The same things were measured in two ways. Each way mixes the same 10 hidden numbers, adds some noise and spreads widely along 6 directions of its own, which tell nothing about the thing.
Some things both ways: the first way, then the second way.
[  9   8   3  -8  13   6 -16   6  -4  -1   3  -5  -2 -11   2  -2  -1   5
   2  -9]
[ -7   4   1   2  -3 -18   3   2  -7   4  -7  -3  14 -10   3   8   4   4]

[ 15   0 -29   5   0   9  12  13  18  20  -5   4  14 -12  14  -1  -1   7
   9   2]
[ -1   4  -2  12   5 -21  -2   0 -11  -2 -12  -7  -8  -9  -9 -12   0  -5]

[  7   5   9   1   0   3 -12   3   1   7  -5  -4   1   4   3  -5   3  -1
  -3  -3]
[ -6   0   6   8   7   7   6 -18 -11  -1 -26   6   8  20 -17   9  -8  -5]

[-15  14   3  -5 -10   4  17   2  -8 -14  -7  -2  14   1  -6  -5  -4   0
 -10   6]
[ -7  -4 -23   3  -5   0 -13 -11 -27 -20  -6   0   9  15 -13  11 -33  -6]

[ -9   3  -4 -10  -1 -12   9 -18  -7  -9  19  -1  -4  -9   0   1   3   6
   1  10]
[  7  -6  -3   1   5  -3   7   6  14  -2  -1 -13  -3 -14   1 -13  11   5]

[ -3   1   2   1   4   6 -13   3  -6   2  -1  -1  -3   8  -5  -4  -3  -3
   8 -12]
[  6  -7   4   6  10 -11  17  19   9  -3 -24  -9   3 -20  -2 -20  22  28]

[ -3 -16   3  13   9  -3 -12  -5   8   4  -1  -1  -5  -3  -7   4   6  -4
  25  -4]
[-10  11 -33  10  10   1  -3  -6 -24 -15 -27  16 -13  27 -14  10 -13  12]

[  1  13  -4   3   0   1  -5 -15  -4   1   8   2  -1 -15   6   5   3  -6
  -7  -1]
[ -1  22  -6  -5   8   1   8  -2  -8 -14 -20  12  11   1  -8  24   2  22]

[ -6  -7  -1   3   6   1  -5  -4   3  -2   9   2  -3 -13   0   1  12   4
  14   1]
[-16  16  16   0  -8 -24 -12  -5 -16  11   6   9  13   3   3  14   7  -1]

[ -4   2   0 -32 -19  -4   6 -12  -8 -10   2   0  -5 -16 -14 -20  -7  10
  -6   7]
[ -4  -1   2   9  -1 -20  -2   4   4   8  -3 -11   6 -17  -2 -11  12   3]

[-9 -3  0  8 13 -9  6 -8 -7  2  5  6  5  6  2  9 -5 -2  9 -3]
[-10   0  37   9 -14  -9  -2  -3  -7  23  -5  -8  17  13  -4   2  10   2]

[  3  -3   1   5  18 -13  17  -4  -9 -11  11  12  11   9  -2  17 -12   2
   6  -9]
[ -8   5  23   5  -8  -9  -7  12 -11   5  23  25   5   9  17  13  21  20]

[ -6  -3   2 -12 -28  -5  -4 -20 -14   9 -13   0   6   5  -9 -24 -10   7
   1   1]
[  8  17 -11   7   9  29  -7  -5   3  -5  -7  26 -13  27  -4   0   0  10]

[ -9   0 -10   7   2   9  -3  -1  -1   6  -4   6   7   0  15  10   4  -4
   2  -3]
[  2  -8  16  -7  -6   7  -1  -1   0  19   9 -12  10  10   6  -6   3 -10]

[ -3 -11  -3   3 -11  -2  -1 -17   7   0  13  -8  -9  -3   6   8  10  -2
   8   7]
[  8   1 -26  -4  -2   2  -1  12  15 -10  10   5 -13 -16   4  -1  -3   7]

[  3  -2 -11  13 -11   1  11 -15  11   9 -10  13  14  26   7  12  -4 -12
  -3   5]
[ -5  -4  18   3   2  10   6  -3  -7  11 -16   5  -2  23  -2  -1   3   3]

[  6  -6  -7 -19 -19   5  -2  -9  10  -2   4   1  -8  -3  -7  -7   3   3
   0   6]
[-17 -13  16  -2  -6 -15   2 -15   5  16  -8 -21  17  -8 -12   4  -2 -18]

[  0   0 -10   4 -10   7  -6  -6   3   4  11  -5  -5  -7   9   5  10  -1
   3  -1]
[  8 -11 -17  -4   9  19   2  -9   6  -7  -3   1  -7  16  -4  -9  -8  -8]

[  7 -10  -1  -6 -12   2  -9  -3   1  11 -12   5   0   6 -12 -16  -8   1
  11 -10]
[  2  16 -13   2   1  10  -9  -1   0  -8   6  23  -8  14   2  13  -4   9]

[ -8  -1  -6   0 -14 -10  22 -18  10   2  -5   6  10  14   6  11   1  -8
 -10  20]
[  5   3 -24  -5   0 -13   2  11   3 -12   1 -12   0 -27  -4   1  -5   8]

[-1  8 -6  6  3 -8  4  1 -3  5 -4 -2 11 11  3 -1 -1  1  1  1]
[ -2   5  12  -6  10  15   7 -21   5  -6  -8   1  16   9  -9  18   0   0]

[  2   3  20  -4   5   3   8  27  -6  -3 -19  -8  21   3  -8  -5 -14  10
  -1 -12]
[ -7 -11   0  -1  -2 -14   2   6   1  -9  -2   5   3 -16 -13   4   1   6]

[  6   6 -17   1  13  14 -11  15   3  -2   9 -11  -2 -22   8  -1   5   6
  14  -7]
[ -3   1 -10   2  -1  -9  -5   2  -4  -2   2  -4   3 -10  13   0  -3  -1]

[  0  -3  -2   3  12  -4  10   1  -9  -3  -5   6  16  -8  -2  -3 -10   8
  14  -6]
[  6   1  -9  -7  -4   0   4   6   5 -10   5   1  -2 -11  -4  10  -9   1]

[  2  -3 -10   2 -10   5  -2 -12   3   8  14   3  -4  -8   6  -1   9   4
   5   2]
[  9   3 -13  -1  17   5  10   2   3 -22 -20   4  -7  -4 -19  -1   1  13]

[ -1  -6   0  -5   5  16 -20   8   5   4 -20   1   4  -1   7  -2   4  -1
   8  -4]
[-12   0  26   9   6  15  -6  -6 -16  32  -2  15  -4  39  20  -6  13  -5]

Other things, the second way, with their names:
(417): [  3  14   3 -12  14  12  12  -6   9  -6 -15  15  -7   5  -7  11  10   9]
(359): [  3   7 -19  -2  10   3   4  -5   7 -11 -14   5  -3  -1  -8   0   1   7]
(477): [ -1   0 -11   3   5 -20   5   6  -4 -14 -11  -3  11 -24   3   0  -1  11]
(598): [  2   1 -11  -5   5   3   5   5  -5 -10   0   1  -2  -5   0  11  -8   4]
(328): [  1 -12 -18 -16  15  18   3  -2   1 -21   9   7 -13   8  -7  10  -7   7]
(512): [  8   1 -13   5   6  11  -2   4 -11  -7  -2   9  -7  14  11  -5  -8   5]
(126): [  4  -4  -5  -6  -7   6  -7   1   7   2  19  -1 -10   0   9  -4  -8 -15]
(315): [  7   2 -13  -4   2  -6   5  12  11   1   1 -12  -8 -17  14 -12  11   8]
(97): [ 15 -12 -10  -1  14 -11  19  11  18 -16 -12 -22   0 -39   0 -20   9   5]
(394): [ -6  -5  18   2  25  12   6 -15   8  10   0   1  -6  16  13  -7  29   1]
(601): [ -4  -9   7  20   3  -7  -3   6 -13  17 -11   4  -9  22   6 -26  15   3]
(58): [ -1 -13  -3   7  10  11   3  -6  17  -9   2  17   1  -2   3   5   1   4]
(152): [  4  -6  20 -11  -8 -11   0  17  13  10  31  -7   2 -29  31  -7  16  -1]
(529): [-12 -30   5   1   5  -7   7 -13 -17  -2 -17 -22  17   6  -8  -6 -13 -14]
(365): [ 12  -5   5  -9   7  24  11   5  19  -6  11  10 -10  -3   6   8   0   1]
(139): [ 12   8 -14   2  -2   8  -4   0   8  -9  11  -5  -7  -2  -3   4  -7  -4]
(579): [ 16  -1   7  -2   9  21  10   7  10 -13   1 -10  -5  -7 -10   0  -1  10]
(182): [ -5 -15  28  -1  -3  13   2  -8  14  29  17  -2   4  14  19  -5  14 -16]
(511): [  2  -4   6   0   0   3   5   6  15  16   3 -10 -12  -9   7 -12  11  -6]
(96): [ -6   2  19  10   8  -1   9  -7  -9  17 -28  -2   9  20 -12  -4  14   5]
(40): [  0  -5  12 -10 -19 -12  -5   5   8  13  22 -13   5 -22  12   2  -8 -20]
(42): [  6  -5   0  -9  20   9  14   7  14  -9  -1   9 -11 -12   7  -2  17  13]
(74): [  4  11 -14   1  -9  15  -9 -13  -8  -5 -10  11  -9  30 -23   8 -30 -13]
(424): [-15  14  21   7   5 -12 -10 -15 -23   2   1  21  13  21  -3  15  13   3]
(267): [ -8  -4  -4   4   1  -1  -6 -12 -12 -11   0   7  10   9  -7  14 -14  -2]
(466): [ -8 -26  11  -6   5  -2   5   1   9   7  16   0  -4 -12  15  -2   9 -11]
(331): [  1  -7  -3   2   8   4   7 -11  -6   2 -14  -5  -2  10  -3  -5  -7 -16]
(110): [ -6  -7   3  12  -3  -2  -7  -5  -9  -1  -2  -6   3  12 -10  -2  -8  -1]
(300): [ -2  -1  -3  -6  -6 -23   1  12  -1  -5   5  -4  14 -31   6   4  -1   5]
(472): [ -5   2  -6  16   0 -25  -2   0 -13   0  -5  -8   7  -9  -2  -3   6  -1]
(132): [ -1  -1  17   1  -4 -16   5   1  -7  -1  -2 -19  16 -20  -3   8  -7  -6]
(509): [ -6   8  -5   6  -2 -10 -17   7 -12  -8  16  12 -12   6   4  -1   5  14]
(95): [  2   2 -10  22   7   1  -6   6  -6  -5  -5  12 -13  12   0 -13   4  13]
(81): [ -7  -1  13   1   9   6   4 -23   0   5 -17 -13  11  21 -15   2   3  -5]
(289): [-3  3  3 -7 11  0  5  2  2  4 -7  5 -5  6  5 -6 19 15]
(531): [ -8   7 -30   2 -12 -37 -21  11 -21   1  14  -9   6 -15  23 -10  -5   1]
(257): [  7   0  -8 -14   5  22   5  -3   5 -13  12   3  -3   3   2  21 -15  -2]
(181): [ -7  -6  10   0   4  -7   5  -3  18  -2  -2   3  -5 -12  -7   3  14   5]
(326): [  5   6 -24  -7   4   8   4   8  -6 -11   0   9   4  -5  17  13  -9   9]
(7): [-4 -7 11 -3  3 18  0 -6  5  3 15 16  3 15 17 13  7  3]
(205): [  0 -13  22  -5  -6 -11  10   8   2   1   0 -17  13 -22   1   3   0  -1]
(597): [  0   7  -9  -2  -8 -14  -1   5  -4   2  -1  10   3 -10  10   4  -7  -6]
(9): [  2   6 -17   5  12 -15   2   9  -7 -16 -14   5  -2 -12   0 -11  11  19]
(99): [ -4  10  -5   8  -6   3 -17 -10 -13  -1   7   8   0  20 -11   8 -13  -7]
(246): [ -3  -7 -20   7   1   0  -5   1   6  -2  -7  -6  -7  -2  -6 -12  -5   2]
(3): [  9  -1 -12 -13  -2  11   9  19   3  -8  -3   5   5 -13   5   9  -8  16]
(104): [-15  -2 -16   5 -11  -8 -20  -4  -8  16  18   3  -6   5  19   4  -9 -17]
(228): [ 14   2 -27  -9   5  29  -7  -4   8 -13  23   7  -5   5  13  11 -18  -7]
(384): [ -3  -2 -27  -1   1  -5  -7  -4 -18 -11  -3   2  -1  12  -2   4 -18  -5]
(607): [  5  24   6   7   3   0  -1  -5 -10   0  -6 -10   0  -1  -5   8  -4  -4]
(204): [  5  16  10   1 -10   3  -7  -2 -12   8   9  -5   4   8   1   9  -9 -10]

Some of these things the first way, each followed by its name:
[ -1  11   8 -11   7  -2  -1  -6  -9 -22  21 -10  -8 -13   1   9   4   3
  -8   2] -> (7)
[-10  -6 -17  -9  -9   4  -3 -29  -6 -12  24  10 -13 -32  -9  -4   7   9
  17  -1] -> (289)
[ 12  10   6 -13  -4   9  -9  10  11   3  -5  -9  -3   6   6   7   0  -6
 -20   1] -> (182)
[-14 -11   5 -10  10   5  -6   9  -6  -6  11   1  -8 -16 -23 -14   0  17
  26 -12] -> (509)
[  2  -5  -3  -1  -2  -7  23  -5  12 -20   5   1  11  15   9  20   7   0
  -4  19] -> (466)
[  1  -7  14 -14 -11   2  -7 -17   1  -5  -1  10  -6  13  -6 -10   5  -2
  -2   7] -> (365)
[ 13  13   5  -6   2   3  -5  14   9  23  -3 -11   4  12   9   2  -4   4
 -16   0] -> (139)
[-11  -6   3  -8 -12  -1   0 -24   0 -15  10   9  -8  -1 -11  -5  10  -2
   6   9] -> (384)
[ -2 -23 -28  15  11 -16  18  -9  -3   1   8   5   7  -5   6   7  -7   3
  36  -3] -> (95)
[ -9 -12 -14  -8  -6  -4   5  -7 -10  -8   3  -8   2 -18  -8 -10  -7  13
  24  -3] -> (246)
[-10 -13 -36   6   2   7   0 -12   3 -12  18   7  -8 -26   1   3  11   2
  33  -2] -> (531)
[  4   3 -11  -7  13   6   1   4   2   1  -1  13   6   2   4  -8   0   5
   7   1] -> (132)
[  2  -4 -13  -9  -1  17 -18  -5  -6  -3   3  11  -7 -10  -5 -19   1   4
  18 -12] -> (512)
[  3  -9  -4   0  17  10 -16   4   1   0   3   3  -1  -8   8   2   6   6
  18  -7] -> (598)
[ -6   3   3 -15 -24  14  -4 -25 -10  -9 -14  14   3   4  -1  -8  -6 -12
 -14   1] -> (3)
[ -3  13   5   9   8   5   8  17   2  -3 -10  -6  16   4  10   9   2  -6
  -8   2] -> (300)
[  0  14  -1 -14 -14  11  -5   0  -2  -2   7  -5  -4 -11  -4 -11   3   6
 -10   1] -> (9)
[  1 -15 -27  -5  -1   0  -4 -15  -7  -5   5   7  -1  -7   7  -7   1   8
  24  -2] -> (228)
[  3   5  -7   5  12  -5   6   3  -3  -1  19   0   5 -14  10   9   7  11
   5  -3] -> (424)
[ -1   7   1  -8  27   0 -14  12  -5  17  -3  -3   5 -12   6 -17   3  19
  11   1] -> (607)
[  2  -9 -17   4  13  -4  -3   1  -9  -3   3   7   7   8  -3 -16  -1  14
  31  -6] -> (97)
[ -2  12   9  -9   7   9 -18  10  -2   2   0 -11  -5  -6  -8  -8   1   6
  -2  -4] -> (315)
[ -6   0   2  -6   9  -4   3  -1  -2  -1   0  -9   6 -14   4   1   0  10
   6   8] -> (511)
[  7 -12 -13  -3   2  19 -19  12  12  13  11  -1 -16  -3   3   0   6   1
  17 -14] -> (110)
[-3  6 -6  3 23 -1  2  8 -9 13 -9  4 19 -5 12 -3 -6 12  8 -3] -> (204)
